There are 4 ways to turn a row about zero (a turn may also mirror it). The second row of each pair is the first, turned, with some noise. The first 40 pairs use one turn. New pairs use 3 turns, one after the other, and a turn may come again.
(in the rows, 128 means zero)
Some pairs, each with its turns in order after it:
[137  97 167 122 124 178 141 104  81]
[174 123 101 135  67 125 150 137 157] : miz

[136 177  78 118 153 156 108 118 139]
[ 98 119 143  68 151 130 112 150 157] : biko

[109 137 127  93 123 179 115 108 134]
[111 126 126 144 102 123 179 110 106] : ruko

[149 125 153  88  87 119 131  84 149]
[167 156 157 120  96 176 130 102 138] : biko

[ 90 158 110 143 140  86 128  93 135]
[ 89 155 141 159 135 121 133 108  82] : miz

[101 179 139 170 179  87 158 153 153]
[107  67 144 165 168 110  67 125 136] : biko

[113 130 121 115 157 139 121 106 125]
[135 128 132 146 115 154 130 152 123] : befis

[140 128 165  82  85 111  83 110 156]
[166 120 171 153 143 132 101  70 157] : miz

[ 81 113 174 126  93 146 165 165 115]
[ 87 107 141  73 171 142  85 122 107] : befis

[ 92 119 177  99  96 111 175 128  97]
[182 153  83 152 139 144 167  98 125] : miz

[151  95 174 135  99 178 119 169 160]
[ 70 100 171 118 138  85 131 100  96] : befis

[138  86 163  92 143 128 114 152 127]
[ 90 104 157 105  89 140 126 116 141] : befis

[ 90 104 164 174  94 149  90 156 152]
[139 123 126 154  94  63 159  89 155] : biko

[179 125 113  88 105 123 115 172 119]
[113 173  95 166 141 137 130 170 142] : ruko

[125 174 147 170 165 145  82 134 101]
[ 69 103 153 161 112 131 168 147 153] : miz

[115 107 117 103 103 148 122  99  99]
[163 160 131 142 105  97 127 130 141] : miz

[108 145 172 133 102  90 113  87 114]
[103 129 104 117 162 122 133 168 178] : befis

[131 112  77  93 114  84 114  90  93]
[147 163  90 118 105 176 168 113 167] : befis

[166 176 144 149 178 157 170  90  90]
[120  98  96  97 143 100 160  88 199] : ruko

[121 112  86 169 149 155 150 157  95]
[175  99 138 161 124 153 128 120 175] : ruko

[101  84 116 137 111 176 157 102  94]
[139 146 121  96 131 106 162  97  63] : biko

[109 137 116 109  91  83 130 170 171]
[142 147 144 119 206 153 111 112 118] : miz

[178 166 163 158 152 109 161 128 178]
[130 136  65  81 177 123  94  90 131] : ruko

[ 84 107 153  77 102 143 170  82 144]
[125 175 171 109  95  96 157  84  97] : ruko

[ 81 108 164 170 151 116 147 175  89]
[113  81 102 183 128  83 139 125  82] : biko

[ 79 145 140 120  84  92 107 118 141]
[122 102 154 149 124 152 158  79 157] : biko

[164 144 177 122 115 162 108 152  81]
[128 116  86 117  52 127 126 152 117] : biko

[171 176 179  93 125 133  94 164 153]
[ 76 163  60 104 137 163 142 147 109] : ruko

[ 83 170 105  82 111  96 121  93  93]
[133 153  55 124 128 179 114 157 151] : befis

[144 162 174 158 119 142  94  97 150]
[ 98 117 124 169 154  84 138 164 146] : befis

[140 177 111 157 102 122 129 138 108]
[152 134  89 147 156 104 103 107 138] : befis

[108  93 163  82 146 109  96 171 112]
[ 71 158 160 140 112 182 112 143 130] : ruko

[ 82 136 146 152 143 151 124 179  81]
[113 132  95 156 147 134 182 179 154] : miz

[171 179 153 162 100 178 130 157 129]
[159 126  64  99 155 164 177 138 134] : ruko

[ 81 135 120  98 118 179  91  86 177]
[ 88 125  98 151 126 146 170 180  70] : befis

[ 90 179 101 116  89  97 178 134 168]
[112 196 123 105 174 162 132  84 103] : miz

[106  93 145  92 128  78 109 166  94]
[ 89 163 171 136 110 158  91 166 144] : ruko

[109 170 163  88  92 109 140 134  83]
[123  74 115 132  88 188 143 111 116] : biko

[ 92 130 110 165  92  90 158 100  91]
[146 174 139 150 119 131 178 140  64] : miz

[103 119 107 178 135  80 112  85 135]
[ 81 156 153 161 158 119 119  90 131] : biko

New pairs, each followed by its turns in order:
[ 80  97  79  99 154 135  98 163 144]
[ 92  91  99 119 125  87 159 125  63] : biko ruko ruko

[ 78 126 100 103 164 158  81 139  85]
[100 168 112 110  89 137 174 166 177] : miz ruko biko

[151 138 177 178  95 153 143 162 115]
[152 128 114 210 131 100 113 134 148] : befis ruko miz

[135 173 111  86 166 140 109 103  85]
[ 56 140 129  98 106 138 105 125  92] : miz miz biko

[135 128 108 157 129 103 176  98 128]
[138 106 122 168  89 103 107 120 112] : befis ruko ruko

[111 162  82  78 113 124 106 102 175]
[133 139 156 128 134 118  43 124 168] : ruko miz befis

[108 110 128 173 140 167 108  93 171]
[ 99 106 128 134 106 153  68  95 162] : befis ruko miz

[148 152 108  96 131  88 171 150 132]
[123 156 125 102 179 113 158 158 110] : befis ruko miz

[178 167 158  86 159 135 112 162 124]
[ 63 130 155 148  85 153 115  95 110] : miz ruko biko

[115 173  88 177  81  92 105 178 178]
[171  66  90 117 205 141 109  85 133] : ruko miz miz

[148 120 128 163 106  91 105 121  91]
[153 132 114  74 103 122 115 147 118] : miz miz miz

[ 78 132 140 110  86 114 129 159 171]
[185 143 111 118  87 110 122 145 167] : befis miz befis

[141 163 121 136 161 166 158 141 158]
[108 160 175 104 109 142 106 152 132] : miz biko befis

[161 154  98 147 105 113 148 122  91]
[113 137  83  89 140 107 120 112  96] : biko befis biko

[174 156 151 174 164  97 158  88 177]
[135  94 143 138  92 157 175  49 142] : miz befis ruko

[ 91 100 179 116 160 138 134 120 132]
[172 115 130  88 141 147 145 140  87] : befis biko miz

[ 79 165 171 166 157 153 142 166  94]
[117 125 141 137 116  40 146 132  81] : befis ruko biko

[171 145  99  80 154 126 120 134 100]
[136 184  94 136  88 135 141 135 108] : miz befis ruko

[150 179 153 157  79 117 156 100  80]
[ 76 154  44 115 131 119 130 115 147] : ruko befis befis

[100 103 127  83 144  82  81 172 161]
[101  96 119 145 190 121  77 182 130] : biko biko ruko

[123 155 143 142 136 175 105 111 151]
[136 158 126 146  72 125 113 123 102] : biko befis ruko

[109 159 155 152 113 114 109 107 149]
[123 104 141  99 146 117 122 104  92] : ruko miz miz

[ 93 101 100 121 159  78 125  80 117]
[120  75 136 137  80 119 169 168 106] : ruko ruko biko

[178  99 156 116  88 103 108 115  88]
[ 98 127 161 123 127  72 149 177 150] : befis ruko ruko

[174  85 101 138 175  83  98 146 125]
[159 143 160 100 105 101  73 167 166] : biko ruko miz

[ 94 156  91 159 161 138  89 106  86]
[124  73 165  89 130 107 134 168 158] : ruko miz miz

[153 120  79 126  82 172 150  96 170]
[119  96  91 116 132 117 129  65 185] : biko befis biko

[ 86 108 116 107 109 116 118 116 146]
[147 167 143 115 103 110 115 141 128] : biko miz miz

[174 105  99  80  96 156 140 106 179]
[ 86 126 145  85 177 107 107 108  69] : miz miz ruko

[148 170  79  78 112 153 119 179 152]
[165  43 111 102 126  98 150 148 130] : biko ruko ruko

[172 143 171 124 108 173 174  82 164]
[139  75 127 121  62 116 184  81 120] : befis befis befis

[150  83 169 136  97  81 178 154  77]
[ 96 138 150  78 146  73 169 164 173] : miz biko miz

[179 100  82 176 178 108 152  97 112]
[102 124 173  99 186 165 113 190 120] : befis ruko biko

[131  80 110 112  89  78 142 118 104]
[ 66 120 150 160  92 115 123 166 126] : biko biko ruko

[ 89 119 134 142 119 168  77 159 161]
[155  97 140 114 114 116 129 123 206] : befis biko ruko

[128 178  96 134  97 155 150  94 172]
[120 178  96  86 127 173 166 125 119] : biko biko ruko

[152 169 152 176 138 174  98 112  95]
[129 157  76 116  75 168  95 109 112] : biko biko miz

[136 119 119 126 123  84 152  99  97]
[ 90 154 106 141 144 149 124 131  96] : befis biko ruko

[120 109  89 113 127 103  90 142 102]
[155 125 177 118 133 165 134 125 137] : miz miz befis

[ 91 120 138 177  94 145 160 171 113]
[187 134 110 116 100  82 128  90 140] : befis befis biko

[155 153 121 146 151  85 157 112 109]
[145  94 149 167 155 153 144 105 117] : biko biko biko

[138 179 170 158 135 160 139  83 176]
[154 139  65 117 113 126 197 117 115] : ruko befis ruko

